The rows are grouped in 3 ways, from coarse to fine. Each group lies inside one group of the grouping before and may be the whole of it. The rows also spread widely along 10 directions, which tell nothing about the answers.
(in the rows, 128 means zero)
Known rows, each followed by its group in each grouping:
[154 137 153  85 163  94 148 108 190 133 112 160 100 119  91 112 118 145
 156 139  74 131 133 182 170 128 135  91  95 122 120 131 127 156  88  98
 143 171 125 153 106 145] => q_93 q_454 q_319
[154 124 120 122 140 182 155 134  94 108 155 162 112 111 132 124  40 145
 146 175 111 183 177 134 167  81 103 191 148 124 179 116 180  95 120 128
 162 137 177 125 112  86] => q_427 q_275 q_114
[ 90 120  98 113 150 112 153 158 175 149 116 136 144 117 136 140 139 163
 157 145 128 115 135 171 144 102 137 142 109 116  88 147  91 142 148  81
 124 166 114 118 114 156] => q_427 q_275 q_54
[104 151 112 114 124 116 117 157  81 100 119 125 108 123 136 107  97 104
 158 121 115 163 162 114 129 115 151 182 178  94 155 134 134 112 113  74
 107 170 117  92 165  98] => q_427 q_305 q_685
[154 137 158 133 151  95 119 114 161 118 154 138 147 136 116 111 154 117
 132 111 120 118  93 126 106 121 106  64 101 146 140 127 159 176 115 175
 106 110  99 142 113 120] => q_427 q_305 q_572
[125 159 162 165 138 118 120 157 122 147 141 110 154 117 160 134 177 135
 168 125 126 119 118 118  89 109  93 109 153 110 124 156 109 152 144 107
 100 114 113  75 152 118] => q_427 q_305 q_11
[181 133 175 149 106 184 156 140  72 107 132 125 129 166 161 201  87 122
 120 103 136 116 174 111  89  70  82 138 163 131 181 110 116 119 153 113
 116 177 133 119 105 138] => q_998 q_576 q_529
[125 155 115 108 170 115 167 152 110 141 142 164 120 109 155 131 113 178
 160 157  97 171 166 174 156 123 113 151 117 132 128 123 150 149 126  89
 129 140 107 148 106 128] => q_93 q_454 q_137
[103 172 136 123 151  98 118 165 149  85 104 139 154 161 123  79 153 108
 139 117 125 136 145 168 124 120 130 159 168  98 150 166 155 128 105  45
 149 164 116 112 104 100] => q_93 q_851 q_884
[159 105 112 121 129 157 185 137 147 146 168 162 163  99 146 183  63 176
 120 136 165 129 176 151 143  73  82 100  89 165 133  96 162 165 187 191
 114 157  76 160  82 159] => q_998 q_576 q_913
[105  84 129 116 122 157 157 113 130 105 118 106 126 150 131 154  96 109
  92  92 126  99 141 132 125  93 166 121 129  88 112 127  72 110 118 107
 132 165 151 130 109 158] => q_998 q_25 q_753
[106 128 167 161 119 155 140 157 108 134 122  79 140 160 177 179 141  97
 127 102 152  76 130 119  87  81 120 133 181 100 119 133  46 115 145  82
 112 140 156  90 144 151] => q_427 q_275 q_889
[108  92  50 141 115 134 135 139 130  71 134 149 162 150 111 120 102 151
 107 120 120 154 144 119  95 126 141 144  84 105 136 153 164 117 154 103
 135 175  99 109  67 104] => q_998 q_607 q_771
[180 121 166 154 111 156 140 127 148 142 143 128 126 111 125 153  86 142
 134 117 137 114 153 120 120  84 102  95 125 121 147 112 119 135 154 149
 130 156 139  93 117 143] => q_93 q_454 q_201
[196 190 187 128 150 124 136 168  99 128 106 144 113 156 147 152 139 162
 187 154  65 154 165 149 110 102  84 153 164 122 179 144 142 146 119  30
 115 176 113 108 107 120] => q_93 q_82 q_984
[111 104 116 113 168 118 157 117 148 137 148 149 118 116 133 131 122 150
 124 142  85 134 106 147 151 129 140 106  88 121 104 129 126 138  96 146
 131  99 147 163 103 128] => q_427 q_275 q_889
[ 66 132 151 115 116  80 109 135 169 129  88  88 105 115 107  93 140  69
 145  76 122  88 124 138 129 135 206 114 162  60  84 153  40 112  86  41
 119 186 137  73 174 147] => q_93 q_454 q_319
[ 88  78 128 131 137 128 154 109 157 128 127 107 114 132 126 141 123 115
  87  86 115  90 103 146 141 123 181  84  95 101  74 122  63 126  95 131
 135 122 167 146 113 176] => q_93 q_454 q_201
[ 65 140 127  94 126  87 124 152  89 125 105 109  88  81 140  90  74  73
 137  66 128 133 170 119 163 127 223 156 196  56 113 113  79 107  81  67
  95 184 118  98 200 122] => q_93 q_851 q_884
[100 104  40  97 147 104 143 129 140  83 156 188 151 111  94  83  80 154
 126 140 123 180 138 148 151 136 138 144  77 147 141 127 214 153 131 169
 129 141  85 158  84 101] => q_427 q_305 q_11
[ 89 129 138  89 169  82 168 112 102 138 138 121  94 126 172 143 112  89
  95  71 122 106 124 163 168 128 177  84 124 148  86  70  82 164  85 158
  90 122 106 209 152 179] => q_93 q_454 q_201
[111  97 111 146 110 141 127 121 159  84 165 135 170 121 108 105  91  96
  71  94 174 126 128 115 114 104 131  94 110 120 145 130 179 120 136 198
 145 130 119 122  87 105] => q_998 q_576 q_913
[147 145 162 171 111 134 107 141 154  68 127 109 176 197 117 129 148  84
  96  88 171  89 122 133  65 102  95 102 149 133 167 143 138 139 155 116
 142 160 125 108  80 128] => q_93 q_454 q_137
[145 146 170 111 164 139 179 130  77 112 139 125 112 189 180 186 115 103
 106 102 116 108 148 171 136 100  99 127 154 169 134  86 101 154 114 120
 122 129 139 210 106 174] => q_93 q_454 q_319
[ 95 122 101 119 155 125 151 138 141 147 164 148 131  71 140 101 114 158
 150 155 118 165 131 141 164 114 133 127 109 111 110 134 153 136 115 161
 131  91 132 118 142 108] => q_427 q_305 q_685
[201 118 150 136 115 121 117 126 149 140 122 156 107  81  91 131  91 166
 159 111  69 141 140  90 117 121 136  83 110  77 148 130 136 145 121 108
 110 176 121  82 111 119] => q_93 q_851 q_884
[134 123 116  96 149 117 164 131 160 127 144 150 145 132 137 152  88 129
 117 127 163 105 142 172 160  83 111 108 113 177 129  88 131 169 155 182
 119 160  94 178 106 164] => q_427 q_275 q_54
[115 121 143  81 156 117 166 113 205 114 120 145 129 141  96 109  99 116
 123 132 137 107 143 212 185 100 133 109 112 144 112 121 123 142 106 127
 170 161 144 171  98 162] => q_93 q_454 q_319
[106  79 130 177  94 161 133 115 147 104 183  98 164 111 131 126  80  79
  53  71 213  92 116 102 105  96 144  74 123 120 126 105 124 116 154 240
 149  91 163 105 118 141] => q_93 q_454 q_137

New rows. What belongs after each?
[ 86 116 117 132 133  97 121 132 195 123 158 128 157  84 110  62 114 108
 106 108 167 128 112 146 143 121 163  88 111 108 118 140 168 137 115 189
 145 101 119 103 120 113] => q_93 q_82 q_984
[201 118 164 121  98 126  99 115 168 126 100 144  99  90  53 115  79 141
 190 137  73 137 144  95 121 104 130 100 129  79 168 145 118 125 116  91
 117 217 136  49 143 107] => q_427 q_305 q_11
[ 96 137 139 166  94 126 129 162 130 146 159  89 162  99 169 140 114  90
 123  69 217  86 151 107  95  95 126 104 167 115 111 114  92 140 184 156
 103 136 100  67 161 152] => q_93 q_454 q_319
[144 161 194 141 152 161 136 142 146 115 126 118 137 155 142 119 133 106
 150 157 135 121 139 164 137  67  83 155 182 120 164 150 125 106 114  87
 170 136 187 105 126 105] => q_427 q_275 q_114
[130  83  68 101 130 128 154 119 110  54 140 169 140 167 106 132  50 117
  64  82 132 137 146 135 135 121 156 131 100 147 151  88 181 144 126 167
 130 163 109 201  57 144] => q_93 q_851 q_884
[141  90 114 138 115 171 159 122 115  98 142 136 122 142 126 157  60 132
  94 110 133 127 156 130 133  96 134 136 114 130 139 101 127 117 137 147
 145 148 159 140  90 150] => q_93 q_454 q_201
[125 171 175 144 143 122 106 131 124  87 132 129 139 153 131  84 160  87
 121 114 112 143 129 132 103 117 113 129 165  96 175 168 169 101  84  99
 152 136 138 101 118  68] => q_998 q_576 q_529
[ 83 124 125 143 109 160 126 154  79 114 147  99 118  99 151 111  84  91
 134 117 151 150 156  99 132  96 153 174 187  78 142 132 114  84 114 122
 128 121 168  67 181  96] => q_427 q_305 q_685
[123 170  96 142 162 115 143 170  72 159 187 163 138  76 197 130 124 174
 157 155 121 184 148 115 128 125  91 151 128 144 139 120 188 156 147 159
  97  86  85 127 131  88] => q_427 q_275 q_54
[147 134 145 186 142 160 128 139 112 145 189 133 148  89 169 123 127 146
 134 148 128 154 117  94 108 103  82 119 128 116 145 141 169 123 136 178
 136  60 158  90 122  80] => q_427 q_275 q_114
[119 112 127  91 166 115 134  98 137  59 115 144 115 198 102 106 102  72
  89 111  96 122 111 165 152 118 154 133 124 143 151 118 145 124  65 118
 151 155 159 206  89 123] => q_427 q_275 q_114
[156 113 106 155  89 171 126 148 105 121 139 135 138  95 128 140  81 167
 147 132 117 161 179  75  91  96 121 156 132  65 160 155 143 104 170  88
 122 178 116  36 107  97] => q_998 q_25 q_753
[110 208 201 142 154 108 112 168  99 102 127 100 134 155 170  83 163  68
 137 116 140 138 141 152 117 105 118 154 220 111 174 153 149 116  87  81
 140 114 137  97 154  85] => q_93 q_82 q_984
[117 132 169  92 186 130 173  97 150 103 140 130 142 172 152 128 140 101
  84 120 122 109 120 196 162  94 122  97 123 145 123 121 127 148  85 154
 155 112 141 209  96 145] => q_998 q_25 q_753
[165 114 134 160 111 173 146 152  92 102 141 126 149 172 145 179 115 149
 139 126 129 120 144 106  80  83  81 147 134 134 156 129 126 137 169 109
 111 148 133 110  94 137] => q_427 q_305 q_572
[ 60  77  99 125 149 104 154 128 173 104 128 115 165 153 130 128 149 106
  68  67 150  76  92 164 127 128 178  85  98 111  66 129  90 151 114 140
 132 115 131 168  85 176] => q_93 q_851 q_884
[146 164 151  73 150 118 160 143 165 128  96 158 103 118 108 114  75 144
 176 159 116 147 200 201 192  84 124 163 146 130 151 122 131 135 121  58
 147 220 116 128 128 139] => q_93 q_454 q_201
[ 72 134 114 129 164 118 131 141  54 106 136 114 104 145 175 115 133  94
 118 110  87 153 118 116 125 139 166 173 161  93 117 134 112 101  68  77
 119 103 165 144 146 100] => q_427 q_275 q_114
[161 124 155 141 161 123 155 114 143 177 164 149 106  71 145 135 128 179
 143 139  77 144 118 132 149 126 119  68  82 117 106 123 132 152 105 161
 125  87 142 129 120 133] => q_93 q_454 q_201
[ 40  92  92  88 142  92 162 128 220 122 126 127 174 117 113 108 118 105
  90  96 188  84 130 196 165 102 172  90  92 129  66 130 107 152 135 151
 131 166  83 163 106 170] => q_998 q_576 q_913
[ 87 106  90 114 155  98 157 146 127 172 141 144 106  56 144 110 115 180
 154 136  76 164 129 138 159 148 182 125  90  81  77 142 120 137  94 106
 113 104 124 112 129 130] => q_93 q_82 q_984
[ 91 107 118 123 142 134 171 130  94 142 159 103 148 122 194 175 117 118
  88  77 161  98 140 125 119 102 144  98 124 128  91  97  84 155 151 169
  90 117  94 159 127 171] => q_998 q_25 q_753
[186  93 168 113 126 151 153  96 127 132 146 143  93  87 113 147  32 118
 104  91 113 117 149 114 168  92 148  73 130 117 148  71 120 134 102 198
 122 144 156 153 129 149] => q_93 q_851 q_884
[203  93 159 137 133 185 143  97 132  94 145 157 109 154  85 139  86 157
 133 162  61 156 125 121 128  96  91 124  98 120 176 134 165 111  96 144
 164 124 198 136  75 104] => q_427 q_305 q_572
[157 188 146 155 123 136 104 169 110  70 130 134 177 194 148 123 134  98
 139 127 172 130 155 129  75  81  61 173 184 152 204 144 184 136 167  88
 127 176  98 102  99  88] => q_427 q_275 q_114
[ 99 194 184 162 130 109 101 178 166 132 139  99 166 100 144  55 164  94
 157 131 180 132 138 145 116  97 115 133 195  89 152 177 159 117 124 104
 153 111 130  35 157  79] => q_93 q_82 q_984
[172  96 152 130 151 163 153 100 114 157 165 156  76  70 126 139  67 165
 138 164  51 163 124 103 164 114 131 103 103  96 136 115 135 108  78 170
 143  88 195 127 127 102] => q_427 q_275 q_889
[165 201 153 137 151 121 116 163  75 118 162 152 130 125 172 115 116 120
 153 145 128 169 159 116 119 101  74 155 179 150 195 120 196 142 133 139
 113 129  97 117 137  75] => q_427 q_275 q_54
[208 128 146 138 109 128  98 119 128  62 123 160 130 157  79 113  79 108
 110  87 101 135 140  93  95 118 120 106 134 114 203 120 191 137 117 130
 128 190 119 121  78 101] => q_93 q_851 q_884
[117 124  84 134 137 136 155 175 142 166 137 153 145  76 138 142 128 219
 202 181 103 166 156 139 132 107 104 159  98  97 104 163 131 143 168  77
 114 142 107  69 120 123] => q_427 q_305 q_685
[174 149 198 173 129 180 124 130 102 130 156 127  98 108 135 117 114 130
 149 150  78 162 142 105 120 109  92 131 166  80 169 155 145  82  86 108
 172  94 214  67 134  78] => q_93 q_454 q_319
[141  99  78 162 108 160 116 142 171  83 155 160 170 134  87 104 104 160
 114 158 136 152 125 114 102 105 101 147  93 116 160 164 197 110 160 150
 170 139 149  82  59  87] => q_427 q_275 q_54
[ 77  84 125 110 137 108 124  95 171 112 136 119 114  99  89  80 103  86
 105 101 117 115  97 134 160 128 192  85 113  92  99 131 105 116  70 172
 138 116 168 127 154 124] => q_427 q_305 q_11
[151 173 165  97 158  91 116 131 122 107 113 145 106 149 128 112 120  96
 150 125  90 135 136 140 132 120 127 127 161 127 169 125 141 142  87  88
 112 171 106 140 137 100] => q_427 q_275 q_889
[111 146  73 149 114 104  99 165 103 101 147 157 148  97 122  85 122 144
 142 120 102 190 151  82  87 151 137 153 120  79 156 168 207 119 131  85
 107 161  69  70 105  56] => q_998 q_576 q_913
[138 174 158 122 148 134 143 166  86 120 126 134 109 129 154 117 106 131
 161 146 101 168 174 151 141 103 118 178 180 109 168 138 153 115 103  67
 135 146 136 103 130 102] => q_93 q_82 q_984
[112 115 148 147 127 145 155 145 158 127 162 109 170 125 154 137 110 109
  91 106 202  92 130 157 127  78 117  95 134 147 125 111 130 148 156 200
 137  97 131 131 109 157] => q_93 q_82 q_984
[114 130 156 188  85 122  95 162 112 141 140  76 139  90 153 123 128  97
 131  67 157 103 122  64  67 117 161  97 169  65 126 143  90 119 141 122
  88 127 125  28 164 122] => q_93 q_82 q_984
[133 175 142  79 161  90 128 131 158 147 119 162 110  65 116  66 111 150
 187 161  80 182 173 153 173 119 143 139 136  78 147 159 163 132  95  69
 132 180  89  87 147  79] => q_998 q_25 q_753
[ 36  92  36  89 161 111 175 139  83 111 164 148 134 112 157 121  81 134
 107 114 139 159 143 156 166 133 173 160 103 145  90  98 141 146 120 167
 107 104 103 190 124 139] => q_427 q_305 q_11
[117  89  77 120 127 109 132 119 152 100 162 162 145  85 102  93  69 130
  91  86 143 141 131 111 140 133 168  94  91 112 128 107 182 149 127 200
 123 130 102 138  98 119] => q_93 q_851 q_884
[142 130 175 116 129 126 133 110  83 113 137 116 100 131 145 147  86  71
  96  73 112 119 142 106 130 107 150  95 160 114 148  94 111 124  86 147
  96 157 121 158 149 130] => q_998 q_576 q_913
[148 197 211 127 113 112 104 146 135 136 127 108 108  95 129  87  97  69
 170 107 156 124 172 124 135  94 120 122 215  97 171 128 120 120 113 101
 126 175 125  56 193  99] => q_93 q_454 q_319
[124 114 116 173 135 139 131 148 126 112 162 131 158 134 140 120 145 149
 107 122 118 143 104 119  91 126 122 115 102 109 132 154 167 129 126 144
 141  79 145 108  74 112] => q_93 q_82 q_984
[ 89 152 139 110 158 107 140 138 164 145 139 127 150  90 148  87 139 129
 145 135 141 139 150 158 152 103 138 120 137  92 114 157 131 135 122 111
 136 136 100  99 140 110] => q_998 q_25 q_753
